There are 4 nested groupings, the coarsest first. Each group lies inside one group of the grouping before and may be the whole of it. The rows also spread widely along 17 directions, which tell nothing about the answers.
In the rows, zero is written as 128.
Known rows, each followed by its group in each grouping:
[135 135 102  96 160 167 115 138 140 159 142 131  70 111 161 127 136 105
 130 135 119 104  78 118 163 183 147  75] -> Zezok j_341 Vefid refi
[137 139 105 132 105 121 144 135 115 125 130 122 183 127 118 141 117 167
 164 114  95 139 130 109 141 120 149 125] -> Zezok j_932 tosu mezit
[120  55 162 122  97  60 160  70  73  32 152 182 128 134 120  80  76 160
 155 147 125  83 145 152 110 137 129 135] -> Zezok j_786 lek ginur
[108 146 125 130 119 143 189 122 104 123  92  86  99 110 120  53  85 102
  95 149 137 101 153 114 154 144  82  94] -> leli j_116 Peg rabur
[175 154 125 155 209 115 130 133 102 147 146 165 114 103 125 136 118 170
 191 121 130 128  54 130 187 156 171  86] -> teko j_945 som vumo
[ 91 110 105 118 111 135  87 117 115 135 135 179 109 183 176  85 115 142
 120  76 174  83  97 149  60 161 143 100] -> Zezok j_341 Vazop pusom
[116 109 147 109 162 112 133 112 124  58 124 218 159 175 179 106 126 140
 166 152 147 116 126 148 110 127 132 130] -> Zezok j_341 Vazop fazo
[144 134 121 154 120 131 129 120 137 165 142 130 106 120 158 129 155 133
 121 166  92 127 117 159 143 167 139 128] -> raro j_106 nog nobab
[122 168 121 153 124 148 163 119 127 186 129  99 117  83 120  81  97 122
 107  93 141 115 126 121 177 164  75 103] -> leli j_143 febu tatos
[122 198 164 134 154 168 132 171 117 194 135 100  80  94 139  74 105 135
 100 104 135 128  91 163 158 125 111  98] -> teko j_957 Kifa Seni
[141 154 146 138 119 165 118 181 110 150 113 124  98 137 130 131 121 141
 143 150 112 124 115 109 144 110 116 101] -> teko j_957 ruve rigik
[119 161 108 163 124 118 147 139  48 113  71 127 166 172 120  43  70 151
 109 106 198 113 128  85 124 127 169 149] -> leli j_143 fipet vide
[121 162 101 140 183 156 133 157 154 137  87 117  90 150 137 132 137 106
 131 169 117 146 126 126 143 157 138 117] -> raro j_106 Vunub Gunoz
[138 134 139 122 105 105 113 125 124 139 142 127 111 103 150 120 158 138
 119 173  89 127 138 165 125 135 180 154] -> Zezok j_786 dinib febo
[121 158  80 102 125 116 104 146  91 128 103  95  90 146 119 116 144 125
 138 130 157 103 100 127  92 130 159  52] -> teko j_945 som zoded
[112 136 118 201 150 156 156 134 166 157 102 131 128 160 129 157 123 122
 103 115 143 166 142 103  98 122 120 177] -> leli j_143 febu Tas
[154 146 155 139 154 136 153 120  81 140 141  57 108 113  66 144 106 116
  87  99 171 110  94 115 157 186  73  98] -> Zezok j_786 lek fupe
[165 184 156 131 150  97 135 115  82 159 129  78  64  49 113  74 133 120
 123 191 109 118 123 171 171 164 148 117] -> raro j_106 nog zik
[140 158 175 152 101 123 139 104 110 122 124 151 157 111 137 100 131 134
 127 128 175 120 150  85 142  76 134 162] -> Zezok j_932 tosu Fudin
[136 124  95 149  93 168 135  76 134 138 125 132 166 142 117 143 120 150
 119 159 113  63 113 119 140 168  87  98] -> Zezok j_932 Fim vated
[134 122 131 115 116 129 148 152 106 114 145 107 123 114 127 110 104 133
  76 149 112 132 115 133 176 145 203 173] -> leli j_116 Peg daz
[118 131 147  86  70 177 120 213  92 129 125  82 121 150  95 129  82 154
 129  90 107 108 115 117 160 140  81  75] -> Zezok j_786 Defat tuka
[117 117 146 131  65 113 107 140 121 127 117 158 100 167 138 120 160 129
 126 132 156  87 149 141 137 156  90 111] -> Zezok j_932 Fim Duk
[190 115 123 169  91 124 126 129  58 169 142  97 100 113 117 155 120 174
 159 164  75 109  84 139  98 158 126  88] -> leli j_143 fipet peki
[145 139  94 157 146 114 163 134 125 153 125  79 118 125 127 165 149  99
 126 108 132 181 127  75 106 120 147 128] -> teko j_945 lema mizi
[152 101 104 154  98 116 139 127  75 145 136 140 148 138 147  92 100 139
 130 112 120 118 125  99 147 188 133 141] -> leli j_143 dal gonu
[ 89 188  82 121 129 158 108 108 133 151  74 116 119 168 140  69 146  95
  77 142 204  68 131 121 111 153 103  86] -> teko j_945 budip vig
[ 68 138 119 134 119 180 149 133 191 123 100 145 106 163 136 111 130  95
  68 132 177 105 136 112 176 132 114 133] -> raro j_923 dus zudi
[121 143 117 101 134 140 140 131 123 106 111 122  85 102 124  92 108 120
 148 186 101 103 129 126 143 109 138  93] -> teko j_552 Lar bal
[101 104 123  24 114  63 154 120 149  35 194 127 131  74  88 156 118 114
 177  93 116 135 140 150 169 109 121  79] -> teko j_945 lema petar
[157 127 154 137 128 168  75 188 116 172 157 153 124 162 150 143 130 142
 113 115 124 129  98 144 151 182 117 165] -> teko j_552 Lar bal
[120 140 153 128 140 120 189 130 121  79 107 129 166 155 157 111 138 111
 127 154 140 158 161 120 120  95  98 131] -> Zezok j_932 tosu Fudin
[131 152 139 130 135  82 112 134 125 152 149 115 132 115 105 121 143 103
 110  64 177 149 158 130 159 181 100 171] -> teko j_945 lema petar
[109 116 127 174 107 112 147  97 154 184 148 165 117 115 186  82 128 119
 125  91 122 139 162 154  98 168  70 143] -> leli j_143 dal gonu
[112 129 108 111  72 179 107  99 157 127 133 122 169 122 131 132 104 116
 111 128 107 117 168  74  82  95 137 180] -> Zezok j_932 tosu mezit
[106 138 141 116  73 140  65 144 143 136  98 149  81 139 110 125 139 137
 134 155 129  74 156 135 121 136 128 136] -> Zezok j_341 Vazop fazo
[127 101 119 124 171 123 174  99 100 100 138 136  89 138 153 102 109 127
 131 146 127 101  79 153 118 167 126  58] -> Zezok j_786 dinib febo
[136 109 109 116 160  87 158 123 127  85 146 111 152 145 117 172 141 110
 143 127 117 169 138 135 109 152 114 133] -> teko j_945 lema petar
[ 99 169 109  69 114 142 159 115 204 142 165 107 142  87 158 118 181  87
  61 157 120 111 134 183 230 164  93  99] -> teko j_945 lema petar
[109  86 158  95  88 170 118 144 135 100 161 151 113 127 134 117  49 126
 140 108  92 128 149 128  79 115  85 156] -> leli j_143 fipet vide
[151 131 129 130  98 112 105 106 138 163 153 104 109  68 104 137 122 120
 151 143  69 133 171 127 118 149 108 166] -> teko j_945 lema mizi
[101 102  85 171  86 115 166 105 166 145 124 118 136 142 128 149 143 140
 108 117 101 127 150 118 130 149 126 131] -> Zezok j_786 lek ginur
[ 90 131 104  69 168 117 171 117 164  82 144  86 120 110  95 127 104  71
 107 104 136 147 152 135 147 159  86 115] -> teko j_945 lema mizi
[117 139 135  82  87 110 115 164 120 137 144 135 118  96 155  75 121  86
 135  58 168 142 174  77 163 137 111 136] -> leli j_116 Peg daz
[159 118 151 160 103 164 110 107 131 161 143 142 146 148 182 145 148 106
 134 148 117 139 151 117  59 145  41 145] -> raro j_106 Vunub Gunoz
[146 103 127 145 145 144 105 114  94 124 144 144 145 159 115 131  88 134
 133 110 131 110 115 117  92 180  93 152] -> teko j_957 Kifa Seni
[135 129 101 172  79 142 127 156 103 151  80 117 106 158 121 126 125 147
 134 153 121 103 135  88 123 133 135 109] -> leli j_116 Peg rabur
[122 164 149 121 111 151 110 112 126 129 146  95 144 103  52 137  87 153
 103 110 146  92 118 151 157 145 101 135] -> raro j_106 nog nobab
[127 146 155 141 106 183  68 210 121 141 105  93 128 202  94 194 127 157
 111 155  93 143 131 164  44 113 104 164] -> teko j_957 Kifa Seni
[100 135 119 102 130 147 123 127 160 121 141 132 134 137 128 122 110 115
 116 112 128 122 141 145 121 145  94 132] -> teko j_945 lema petar
[157  86 145 160 134 106 167 128  64 102 154 132  80 164 137 162 134 129
 109 107 202 127  52 102 102 122 157  85] -> leli j_143 fipet peki
[140 107 147 144 107 157 117 137 161 132 123 150 100 126 118 165 123 112
 154 159  96 129 164  81 135 116  94 164] -> teko j_945 budip vig

New rows. What belongs after each?
[176 113 154 183 124  97 174 156 116 184 160 152 107 118 217 134 179 125
 141 130 104 190 119 136 148 147 122 135] -> leli j_143 fipet peki
[143  40 132 210 133  95 153  90 105 134 153 176  90 131 127 132  71 133
 184  62 123 158 136  65  78 154 124 174] -> raro j_923 dus zudi
[ 90 145  92 125 124 125 133 132 137 144 142 102 126 131 129 108 119 120
  81  84 144 140 126 134 110 133 159 135] -> teko j_957 ruve rigik
[136 130 115 163 161 142 123 145 124 173 119 121  89 165 156 123 149 104
 102 138 127 135 117 145 110 196  98 130] -> teko j_957 Kifa Seni
[106 174 116 145 142 156 196 151 131 171 116 102 125 114 181  50 107 117
  67 128 128 151 116 145 177 138 140 123] -> leli j_143 fipet vide
[130 126 151  90 138 160  85 156 137 126 149 127  68 129 121 148 113 137
 135 159  81 113 107 182 103 159 139 126] -> Zezok j_932 tosu mezit
[ 76 173 121 118  98 154 132 157 129 118  92 125 161 183 138  84 134 136
  78 132 179 106 128 155 148 123 128 117] -> raro j_923 dus zudi
[133 195 137  91 142 130  55 146  87 148 112 106 132 115 119  83 118 130
 129 126 143 118 141 146  89 148 158 154] -> Zezok j_786 dinib febo
[107 146 149 163 112 119 121  99  92  99  89 146 179 176  83  95  91 181
 115 135 167  73 145 158 103 141  99 147] -> Zezok j_786 dinib febo
[130 151 117 128  85  64 131  94  93 114 132 130 183 133 140 109 174 141
 122 139 163 115 147 146 112 113 142 128] -> teko j_945 budip vig
[149 135 115 129 137  99 113 103 122 112 121 111 161 132  80 169 144 118
 152 150 121 123 164 127 116 172  75 147] -> teko j_945 budip vig
[141 117 113 153 129  68 136  82 127 129 145 153 153 116 154 117 166 121
 142 149 123 139 162 143 115 153 123 161] -> teko j_552 Lar bal
[ 83 108 129 108  79  97 161 104 171  90 169 124 162  92  98 142 104 127
 106  88 119 149 175 139 129 100 129 177] -> leli j_143 dal gonu
[155 208 146 203 138 116 130 112 110 188  93  89 150 108  87 141 162 157
 132 152 152 132 132 142 137 130 103 135] -> raro j_923 dus zudi
[142 149 146 193 125 165 172 107 110 174 120 109 133 112 115 121  76 148
 140 101 134 126 118 105 100 118  40  99] -> leli j_143 fipet vide
[113 112 133 132 119 115 171 117 114 103 124 121 106 125 140 102 115 115
 111 129 137 131 135 104 121 108 153 126] -> Zezok j_786 dinib febo
[124 134 135 133 144 148 156 123 130 103 137 113 146 129 100 154  93 128
 104 117 151 140 111 113 123 111 132 148] -> leli j_143 fipet vide
[124 156 143 178 161 122 121 127  74 153  93 120 173 182 128  85  93 144
 115  79 174 146 147 134  54 169  91 178] -> Zezok j_341 Vefid refi
[144 108 130 135 153 101 154  96 109 122 178 147 120 119 161 114 131 125
 118 114 147 129  88 155 151 181 134 112] -> raro j_106 Vunub Gunoz
[147 127 100 155 135  99 134 165 111 155 120 142 118 161 152 142 170 141
 168 137 104 136 122 145 157 189  94  76] -> teko j_957 ruve rigik
[104 132 180 100 105 157 127 175 118 108 141 115  99 119 107 109  72 135
 126 111 117 143 133 141 124  93 124 147] -> raro j_923 dus zudi
[150 117 110 148 171  82 110 123 106 177 144 130  62 120 159 103 146  77
 149  66 160 160 137 107  88 201 108 127] -> teko j_945 som zoded
[ 96 101 106  58 102 112 159  95 113  58 152  80 105  84  74 114  76 114
 117 123 110  93 130 121 127 121 151  90] -> Zezok j_786 dinib febo
[119 124 104  98 108 130 106 139 121 122 130 117 118 151 140 118 144  90
 109 115 157 117 142 108 111 155 115 118] -> teko j_945 som vumo
[133 152 146 105 167  98 131 152  85 107 139 128 113 132 124 101 112 122
 144  89 176 143 108 132 133 135 133 108] -> teko j_945 lema petar
[162 157 145 138 126 135  96 130  72 151 107 134 111 137 151  90 145 129
 148 185 138  99 115 141 120 165 112 107] -> raro j_923 dus zudi
[100 121 133  90 128 135 163 132 124  85 139 150 120 146 175  78 121 117
 113 162 121 107 118 168 136 124 110  86] -> teko j_957 Kifa Seni
[143 135  87  91 139 141 106 132 117 110 153 102 170  93  73 174  76 147
 198 103  67 143 128  87 105 121 125 113] -> teko j_957 ruve rigik
[146 123 181 175  68 148  99 156 111 170 137 123 115 133  81 161 101 163
 135  84 136 111 142 122 109 139  50 145] -> leli j_116 Peg rabur
[143 133 105 130 136 150 155 134 134 127 133 105 136 116 102 170 117 146
 138 149  93 117  99 129 164 151 119  90] -> leli j_116 Peg rabur
[117 116 143  83  72 145 117  97 180 111 195 151 128  67 100 166 124 140
 119 141 106  82 120 161 185 127 112 123] -> leli j_143 febu Tas
[ 89 107 110 207 106  57 204 144 158 139  92 151  83 148 146 131 154 160
 173 109 113 162 164 154 117 110 106  82] -> leli j_116 Peg daz
[107 159 137 141 131  90 135  96 164 125 168 142 167 101 106 144 145 147
 103  78 176 140 125 160 170 126 151 162] -> raro j_106 Vunub Gunoz
[112 124 161 101  99  81 125 120 156  85 158 166 133 107 141 171 167 144
 167 123 128 148 144 149  97  56 158 132] -> Zezok j_341 Vazop fazo
[109 119 123 166 139  92 160 143 124  72 106  93 119 152   6 186  88 177
 124 128 128 125 122 150 177 147 153 145] -> raro j_106 Vunub Gunoz
[157 143 179 105 101 173 124  96 141 148 201  97 152  60 102 167 113 115
  87 119 126 119 113 116 151 107  90 160] -> teko j_945 budip vig
[138 153 131 126 139 156 118 169  86 123 112 106 124 163  91 135  90 141
 132 104 163 118  94  99 128 129 122 103] -> teko j_945 lema mizi
[143 118 175 138 113 139 133 163  87 122 118 158 115 156 208  81 110 109
 144 154 118 171 160 118  44  93 111 167] -> leli j_143 fipet vide
[128 122 126 154  61 116  94 129  93 153 120 116 114 148  92 112 109 146
 119 105 144  89 150 118 107 157 101 144] -> teko j_945 lema petar
[122 112 146  71  93 130  76  95 118  62 147 178 138 139 104 140 108 155
 182 150 131  58 128 150  87 122 101  96] -> Zezok j_932 tosu mezit
[ 88  93 113  97 114 119 104 138 143  71 142 206 138 223 191 124 155 124
 109 125 177 110 113 159  86 133 152 125] -> teko j_945 lema petar
[125  94 134 143  89 119 159 146  99 126 148 111 119 139 135 123 109 145
 120 122  98 146 118 143 119 134 141 133] -> raro j_923 dus zudi
[108 133 118 178  91 115 160 161 136 145 121 106 142 170 112 164 148 148
  75  94 164 151 123 134 144 128 142 150] -> leli j_143 fipet vide
[148 135 116 147 117 119 166 125  68 122  93  64  53 110 101  99 115  99
 117 169 142 110 122  78 141 133 140  83] -> raro j_106 Vunub Gunoz
[135 135 184 102 116 141 103 111 118 124 143 168 115 101 163  85 108 128
 160 148 117 103 147 145  97 118  86 132] -> Zezok j_341 Vazop pusom
[114 140 107 117 153 138 152 168 113 109  98 128 136 203 171 127 163 126
 101 150 151 130  91 148 136 156 150  87] -> Zezok j_341 Vazop fazo
[147 123 147 130 133 126 113 117 105 111 141 148 122 133 133 118 124 125
 108 151 152 115 117 119 126 127 166 165] -> teko j_945 som zoded
[ 86  93 132  75  87  99 124 144 177  96 176 142 101 128 144 153 160 123
 130 138  85 139 144 217 129 151 119 117] -> raro j_923 dus zudi
[ 85 184 173 107 144 114 159 143 117 116 117 142 138 140 170  56 135 118
 118  73 214 134 136 150 123  95  76  77] -> Zezok j_786 Defat tuka
[201 119 172 160  61 115 102 121  49 173 172 108 104  98 117 148 146 166
 136 144 124  89  85 133 120 135 114  99] -> teko j_945 som vumo
[103 103 140 108  93 144 164 129 121  94 160 150 146 176 153 122 124 134
  79  92 173  96  87 148 160 145 108  89] -> Zezok j_932 Fim Duk
[134 202 151  85 164 208  76 161  83 145 103 138 143 145 173  21  86  90
  85 150 175 100 128  98 139 152 114 154] -> teko j_957 ruve rigik
[154 139 135 209 156 116 179  57  83 135 118 131 173 136 137  94 107 167
 111 166 134 118 109 148  84 121 125 142] -> teko j_945 som zoded
[107 131 140 121 122 114 127 132 130 117 150 139 131 177 143 142 171 127
  89 124 173 109 111 195 119 163  72  87] -> teko j_957 ruve rigik
[116 110  94 102  93 117 125 134 115  96 150 120 147 136 105 151 117 140
 130 112 121 116 121 106 133 123 153 112] -> teko j_957 ruve rigik
[109 201 136  93 141 155  95 167 113 147 120 121 128 162 165  92 138 151
 114 145 142 118  91 212  78 117 127  78] -> teko j_945 lema mizi
[ 86 109 140 143  77  81 154 171 144 135 123 143  69 136 132  97 122 131
 144  81 126 146 172 142 149 123 105 120] -> teko j_945 lema mizi
[176 147 133 134  92 150 142 111  56 151 143 103 162  94 131  90  90 174
 138 161  83  95  96 116 146 132 152 113] -> Zezok j_932 tosu mezit
[130 149 140 127 154 120 106 148 118 154 121 173 129 139 185  52 130  70
 106  89 193 147 169  92 166 200 111 195] -> leli j_143 dal gonu
[174  88 110 242 116 149 152 167 104 206 119  99 139 186 113 185 117 147
 116  68 105 171 123  58 139 210 103 181] -> Zezok j_932 tosu Fudin
[106 180 159 136 112 163 159 129 115 139  96  88 108 103  83  65  76 147
  80 162 134  71 136 170 174 141  72 104] -> leli j_116 Peg rabur
[120 140 146 160 140 138 164 117 147 116 127 165 152 147 169 107 134 137
  98 160 142 136 124 144 165 119 144 158] -> raro j_106 Vunub Gunoz
[126 170 133 125 103 169  92 141 121 145 141 130 181 161 129 144 138 184
 105 155 115  89  87 198 106 125 113 108] -> teko j_957 Kifa Seni
[ 83 161  98 134  65 120 135 162 159 177  84 128  85 131 173  52 153 113
 119 141 108 120 189 137 154 131 111 110] -> teko j_945 lema petar
[122 135 117  85 108  96 120  88 139  87 154 159 191 114 134 135 143 132
 164 120 128 117 153 139 123 128 114 124] -> Zezok j_932 Fim Duk
[122 150 120 145 135 130 115 140 134 142 129 135 113 141 126 151 132 159
 161 115 127 130 102 157 104 130 122  86] -> raro j_106 Vunub Gunoz
[132 155 117  62 163 192  59 117 138 130 160 145 138 101 127 114  76 111
 133 109 133  94 107 122 107 171 123 136] -> leli j_116 Peg rabur
[ 98 131 110 153  82 112 152 156 135  98  80 136 118 153  99 138 131 177
 124 163 121 108 130 106 176  76 227 137] -> Zezok j_341 Vazop pusom
[124 135 178 146 127 133 149 116 135 123 169 130 129 107 122 145 108 167
  94 134 128 134 101 191 103  95 145 151] -> leli j_116 Peg daz
[ 77  73  75 145  94 115 197  84 102 121 116  98 109 171 177  43  89  71
  71  86 148 130 169  96  32 151  84 118] -> teko j_945 budip vig
[ 98  93 146 138 106 150 121 125 157  99 143 192  94 167 153 120 115 133
  97 132 159  98 112 135 145 128 153 148] -> raro j_106 Vunub Gunoz
[128 102  98 131  76 116 127 115 123 120 127 124 152 138 129 156 142 142
 137 146  96 118 144 106 109 131 155 139] -> Zezok j_341 Vefid refi
[ 88 137  79 138 112 106 156 109 132 113 139 117 182 180 132 140 147 163
  94  97 159 118  95 190 108 151 126  78] -> raro j_106 Vunub Gunoz
[133 123 111 144 153 103 157  73 152 111 146 127 123 130 129 176 188  99
  81 153 182 114 106 137 130 156 135 116] -> leli j_116 Peg rabur
[170 144 136 163 101 194 110 159  99 197 120  90  92 117 113 155  98 134
 143 121 110 122 107  75 100 134  76 105] -> leli j_143 fipet peki
[ 85 110  89 100  74 142 153 167 113  69  98 133 166 163  99  89  56 149
 144  97 123 109 156  69 164  97 144 118] -> teko j_945 som vumo
[103 171  89 120 141 174 117 120 144 108  94 121 192 148  95 143  83 141
 155  95 144 132 142  62  77  79 143 140] -> Zezok j_932 tosu mezit
[136 155 101 170 124 109 172  85 123 138 117 115 166 113 128 127 147 159
 116 169 118 113 119 151 132 128 143 110] -> leli j_116 Peg rabur
[115  71 124 183 118  90 189 108 148 135 153 141  53 121 132 133 123 111
 103  96 143 143 122 100 154 135 157 142] -> teko j_945 lema mizi
[147 134 136 120 156 101 108 124 111 121 145 136  82 109 108 126 123 124
 136 140 139 119 109 136 147 156 168 141] -> teko j_945 lema mizi
[ 98 110 156  96 117 123 161 134 145  57 133 145 206 161 134 129 118 103
  95 114 155 155 184 107 149 119 105 201] -> Zezok j_341 Vefid refi
[138 169 135  99 118 146  91 147 125 108 133 164 206 162 142 154 153 145
 136 132 172 118 118 134 137 123 113 131] -> leli j_143 fipet peki
[124  56 151 127  88  83 144 144  66  88 155 130 114 176 153  95 105  96
  82  97 156 151 156 128  78 173 125 189] -> leli j_143 dal gonu
